The first 5 rows are patterns. Each new row is the sum of 2 different patterns, raised or lowered, with some noise. Before adding, each is slid sideways (what falls off one end comes back at the other) and multiplied by a number that may be negative. Names go in the order of the patterns.
Known rows, each followed by the names of its patterns:
[-0.41  1.47 -0.33 -0.43  1.20  2.81 -0.65 -0.70 -1.06  0.05  0.29  0.35
 -1.70  2.09 -0.18 -3.15  0.39 -0.94  0.66  0.36  0.05  1.00  3.31 -0.63
 -0.25 -1.22 -0.39  0.45 -0.56 -1.73  0.79  1.24  1.02  0.13 -0.48  0.68
 -0.20] -> dake
[ 2.04 -0.39 -0.08 -2.10 -1.40  0.28  0.75 -1.09 -2.84 -0.73 -1.16 -1.81
 -0.85 -0.02 -1.06  0.59  0.92  1.44  0.32  2.19 -0.76 -0.94 -1.99 -0.42
  1.28 -1.80  1.50 -1.49  0.02  0.26  1.21 -1.53 -1.14  1.24 -1.71  0.28
 -1.01] -> mifuf
[-2.03  2.10  1.33  0.85  0.21  1.12 -3.21 -1.31  1.25 -1.74 -1.31 -3.23
 -0.63 -0.96 -1.16  1.43 -0.50 -1.02  0.92  0.27  0.37 -0.74  0.20  1.13
  0.82 -0.66 -0.29 -1.34 -0.51  0.98  2.08  1.48 -0.60 -0.55 -2.04 -0.55
 -0.88] -> dit
[ 0.95  0.04  1.91 -0.85 -1.21  0.95  0.75 -1.23  0.18 -0.51 -0.59 -1.76
 -1.53 -1.22 -0.91 -3.56  0.05 -1.07 -0.24 -0.25  1.98  1.50 -0.40  0.59
 -1.24 -1.02 -1.62 -0.52  0.40  0.02 -3.36  0.61  0.26 -1.29 -1.38 -2.73
 -1.52] -> Bofen
[-0.42 -0.03  3.80  0.27  0.72 -1.64  1.09  0.10  0.59 -1.33  0.89  0.99
  0.73 -1.95 -0.96 -0.19 -0.99  0.38 -1.23  0.33  0.95 -2.03  0.80 -0.51
 -1.35  2.37 -0.58 -1.48 -1.36 -1.58 -0.91  0.63  1.16 -0.49 -1.54 -2.65
 -0.58] -> Rorob

New rows. What belongs after each?
[-0.82  2.30 -1.99  2.18 -0.66  1.34 -0.09  1.08 -4.40 -0.79  1.56 -1.32
 -3.27 -4.07 -1.15 -2.16 -1.05 -0.29 -0.39 -0.44 -1.42  0.61 -0.56 -2.11
  1.87 -0.01 -1.06 -2.21 -2.07 -2.33 -0.10  1.56  0.99 -0.50 -3.27 -1.42
 -2.55] -> dit Rorob
[-1.10 -0.11  0.76  2.07 -1.26  1.56  1.63 -0.35  0.50 -1.59 -0.96  2.79
  0.46  2.84  0.90 -1.50  2.06  2.38  0.76  1.99  0.94 -0.08 -1.34 -0.20
  0.83  1.69 -1.63  1.16 -0.02 -1.66  0.55  2.04  3.24 -0.09  1.35 -0.48
  0.85] -> Bofen Rorob
[-1.30  2.43  0.17  0.38 -1.22  0.76 -1.16 -1.24 -2.68  0.48  0.67  1.35
 -2.02 -0.92  0.46 -2.77 -1.03 -2.23 -0.36 -0.41 -0.54  0.98 -1.72 -0.85
  2.39  0.84 -1.62 -1.28 -1.36 -2.28  0.23  1.15 -1.61 -2.18 -3.21 -0.70
 -1.17] -> dit Rorob
[-2.32  0.68  1.65 -1.34 -1.23 -2.23 -2.88  0.47  0.07  0.45 -1.46 -1.89
  0.66 -0.15 -2.38 -0.84 -0.62 -0.89 -1.29 -1.59 -2.24 -2.89 -4.64 -0.20
 -1.17  0.48 -0.42  1.61  1.96 -2.33 -1.00 -2.18 -1.71 -2.76  0.96  0.50
 -1.29] -> dit Bofen
[ 0.52 -0.83 -2.16 -1.17 -0.17 -0.79 -2.30 -2.53  0.94  0.88 -1.22 -1.54
 -2.73 -0.02 -1.13 -0.10  3.92 -1.20 -0.44  0.09  0.20 -1.11 -0.86 -3.14
 -0.16 -1.49 -0.46 -0.92 -1.26 -2.65  1.18 -1.64 -1.36 -1.24  1.43  1.37
 -1.01] -> dake Bofen
[-1.72 -1.49 -3.17 -1.68 -3.06 -3.41 -3.42 -3.27 -1.74 -3.38 -2.46 -3.17
 -2.70 -2.97 -1.08 -3.68 -3.71 -2.46 -4.13 -2.89 -2.83 -1.04 -3.05 -3.17
 -4.80 -3.55 -2.57 -2.22 -1.87 -3.98 -2.65 -3.84 -3.20 -3.06 -2.42 -3.70
 -2.05] -> mifuf Rorob
[ 0.84  1.09  1.62  2.47  0.12  2.99 -1.00  0.71  2.68 -0.12  0.91  0.52
  1.96  1.77  0.76 -0.03  0.30  0.94  3.00  4.22  2.78  1.89  3.00 -2.56
  0.41 -0.92  2.38  1.25 -0.24  1.86  1.32  0.45  0.68  1.53  1.87  1.19
  2.44] -> mifuf Rorob
[ 0.11  0.27  1.82  1.34  1.57  1.47  0.73 -0.42 -1.86  0.02  0.84 -0.18
 -0.83  1.05  0.30 -0.45  0.73  1.58  0.42 -0.94  1.16  3.00  0.87  0.79
  0.14  0.15  0.00 -2.25  0.61  2.00  0.72  1.38  0.74  0.27 -0.23 -0.60
  0.04] -> dake Bofen
[ 0.71  1.95  3.46  1.05  2.49  2.14  0.26  1.54  1.17  1.49  3.80  6.00
  1.61  0.85 -1.02  1.67  2.37  2.02  4.86  3.32  4.08  1.51  3.55  2.20
  3.51  0.97  3.04  4.48  2.86  0.16  2.40  4.34  0.93  2.22  0.46  2.84
  3.55] -> dake Rorob
[-1.91 -2.53 -3.61 -3.02 -2.88 -2.34 -0.48 -2.47 -3.39 -1.48 -1.97 -2.17
 -2.41 -1.58 -1.54 -0.97 -1.76 -1.28 -2.40 -1.12 -1.51 -0.89 -1.58 -2.33
 -1.45 -3.72 -1.36 -2.82 -2.90 -0.25 -0.46 -1.70 -2.11 -0.57 -4.24 -2.47
 -1.29] -> mifuf dit
[ 1.15 -2.09 -1.55 -0.33  0.41  1.58 -0.48  0.48  2.05 -2.33 -0.69 -1.05
 -1.87 -0.91 -1.57 -1.55 -0.51 -0.86 -0.75 -0.44 -1.07  0.52 -0.77 -1.95
 -1.39 -2.15 -0.77  0.19  2.24 -0.95 -0.77 -0.28 -2.33 -1.64 -1.25 -2.13
 -0.31] -> dake dit
[-0.54  0.66  0.56  0.03  0.41  2.15 -0.76 -0.06 -0.61 -0.50  0.19 -0.77
 -3.29  0.21  0.55  1.18 -0.67 -0.76 -0.06 -0.09 -0.97  0.70 -0.90 -0.03
  0.98  2.13 -0.68 -1.14 -0.84 -0.38 -0.44  0.64 -2.16  1.67  0.05 -3.93
  0.37] -> dake Rorob
[-2.33 -0.39 -0.77 -0.11 -2.51 -1.96 -3.09 -1.38  0.18 -0.59  2.42  0.47
  0.49 -1.40  0.27  0.00  1.05 -0.97  0.10  0.46 -0.28 -2.28 -0.43  0.83
 -0.21 -0.33 -1.58 -1.14  0.30 -2.46 -0.75  0.61 -0.58  2.29 -0.59 -0.95
 -3.40] -> dit Rorob
[ 3.93  4.04  3.07  1.19  1.35  2.45  3.31  5.24  2.31  2.22  2.66 -0.12
  1.44  0.99  3.09  1.08  2.07  1.64  2.47  2.26  1.02 -0.14  4.12  2.46
  2.56  3.11  1.75  3.67  3.38  0.86  3.84  0.65  2.33  3.48 -0.54  1.83
  3.82] -> dake Rorob
[-2.77 -4.23 -2.57 -2.68 -2.03 -1.23 -1.01 -2.28 -2.22 -4.83 -2.14 -0.57
 -1.95  1.90 -1.91 -1.31 -3.16 -1.36 -3.18 -0.89 -2.71 -0.51 -0.76 -1.27
 -3.18 -1.69 -2.22 -3.13 -1.88 -2.83 -1.21 -1.24 -3.24 -0.89 -2.87 -2.66
  0.31] -> dake Rorob
[ 3.21  1.28  2.22  3.06  1.77 -0.26  0.12  1.32 -0.41  2.33  1.34  3.05
  2.54 -0.50  3.37  0.28  1.80  3.20  1.07 -0.06  1.73  1.32  0.26  3.26
  2.26  1.96 -0.59 -0.03  1.36  2.71  2.55  4.08  1.38  2.79  2.44  2.94
  2.54] -> mifuf Rorob
[ 4.08  1.06  2.54  1.36  1.38  0.16 -1.00  0.73  0.14  1.94  1.46  3.35
  1.92  0.18  1.58  4.16  1.56  1.04  2.44  2.44  2.62  2.49  0.59  0.69
 -0.68  1.48  2.20  0.17  0.00  1.67  1.04  1.51  1.92  2.59  1.93  1.38
  1.14] -> dit Bofen
[-2.33 -1.66  1.02  0.87  3.04  1.22 -2.49 -2.77 -3.92  0.70  0.83  0.41
 -0.90  1.34  1.05 -2.21 -1.34  0.08  0.59 -0.60  3.18  3.85 -2.11  1.96
  0.81  2.68 -1.87 -1.25  0.74 -2.63  1.03  1.22 -0.06 -0.58 -1.46  0.06
  2.19] -> dit Bofen
[ 2.26  1.24 -0.11 -0.26 -0.74 -1.78 -2.85  0.79 -0.74 -0.03 -2.67 -1.69
  0.28 -0.45 -0.84 -1.98 -1.24  0.00 -1.37  1.86 -0.03  0.48  0.87  0.65
 -1.66 -3.30 -1.26 -1.58 -0.99 -2.89 -1.78 -1.92 -2.86 -1.10 -2.39 -1.30
  0.70] -> Bofen Rorob
[ 1.99 -0.59  1.16 -0.72 -1.01 -2.93 -0.75  0.55 -2.49  0.07 -2.56 -0.97
 -0.57 -0.92 -1.78 -2.00  0.61 -2.21  0.85 -0.54  1.41 -0.52 -1.08 -2.81
 -2.50 -0.39  0.61 -1.41 -4.86 -0.79 -1.42 -2.62 -1.90 -1.69 -2.24  0.73
  0.57] -> mifuf Bofen
[-1.75  0.10  0.15  1.05 -0.64  0.94  0.82 -2.99 -1.04 -1.35 -0.29 -0.92
  1.62  0.82  0.19  0.55  0.45  1.22 -0.08  0.33  0.25 -1.94  0.33  0.77
 -0.50 -0.41 -0.74  0.42 -0.53 -1.14 -0.30 -0.06 -0.44  1.00  1.05 -1.24
 -1.97] -> dake dit
[-1.91  2.72 -0.30  0.42  0.40 -0.42 -1.34 -0.13 -0.11 -1.97  0.99 -3.37
  1.21 -2.53  0.41  0.11  3.97  2.84 -0.29  0.20  0.04  1.75 -0.61  0.87
  2.28  0.99 -2.88  1.88 -0.01 -1.79 -2.15 -2.54 -3.06  1.84  1.24  3.92
 -0.13] -> mifuf Bofen
[-1.96 -3.17 -3.17 -3.73 -1.04 -2.57 -2.15 -1.47  0.95 -1.55 -1.59 -2.40
  0.42 -2.31 -1.95 -3.31 -1.87 -3.74 -3.42 -1.96 -3.35 -1.07 -1.78 -1.28
 -1.24 -3.09 -2.82  1.15 -1.57 -3.15 -1.85 -1.94 -0.05 -1.02 -3.22 -3.60
 -3.25] -> dake Bofen
[ 0.04 -1.60 -2.12 -2.80 -2.66 -0.71  0.30 -0.68 -0.70 -1.19 -0.63 -3.83
 -1.10  1.91 -0.09 -0.45 -1.74 -1.87 -4.05 -2.55 -4.54  0.05 -2.11 -0.76
 -1.62 -1.09 -1.69 -0.82 -2.62 -1.24 -1.70 -1.49 -0.48 -2.36 -0.50 -1.38
 -3.22] -> dake Rorob
[ 0.53  1.81  3.48  1.63  0.60  0.50 -0.21  0.86  1.84  2.38  2.89  1.16
  1.06 -0.68  0.47  0.61 -0.70  2.86  3.02  1.68  1.23  2.64 -0.58 -0.19
  1.92 -0.94 -0.04 -1.51  0.74 -0.41  1.04  2.31 -0.57  0.36  1.49  1.78
  1.55] -> dake dit
[ 0.95 -0.65  0.21 -1.80  0.42  0.06  0.54  1.31 -0.19 -1.09  0.39  1.47
 -0.04  1.31  1.41  1.40 -0.30  0.47 -0.15 -0.51 -1.68 -0.19 -1.97  0.40
  0.12  1.05 -0.13 -1.45  0.21 -1.17  0.76 -0.16 -0.30 -0.38  1.89  0.77
 -0.81] -> mifuf Bofen
[ 1.61  2.09  2.19 -0.61 -0.07  1.32 -0.46  0.37  4.68  1.57  0.67  1.66
  1.55  2.86  0.65 -0.30  2.01  0.17  1.93  1.72  0.17  1.03  1.66  0.89
  0.17 -0.41  0.30  1.48  0.69  1.81  1.43 -0.60 -0.27  0.23  0.54 -0.37
  2.58] -> dake dit
[ 0.39  1.36  1.69  0.19 -2.07 -0.70  0.88  0.78  1.58  0.36  0.72  2.07
 -3.47 -0.60 -0.79  0.33 -0.57  4.82  2.79 -0.71  2.67  1.10  3.11  0.36
  1.33  1.98 -0.74 -0.81  1.99 -0.09 -0.38 -0.60 -0.29 -0.44  0.09 -0.09
  2.53] -> dit Bofen
[ 1.15 -1.80 -0.30 -2.56 -0.19 -2.45 -0.33  2.02  1.15  0.90 -2.04 -0.42
  0.33  2.04 -0.95  0.84  1.49  0.64 -1.94 -0.37 -1.20 -1.94 -1.46 -1.76
 -2.17  0.61 -1.12  1.57 -0.58 -2.57  2.49 -2.21 -0.49 -1.53 -1.91 -2.17
  1.02] -> mifuf Rorob
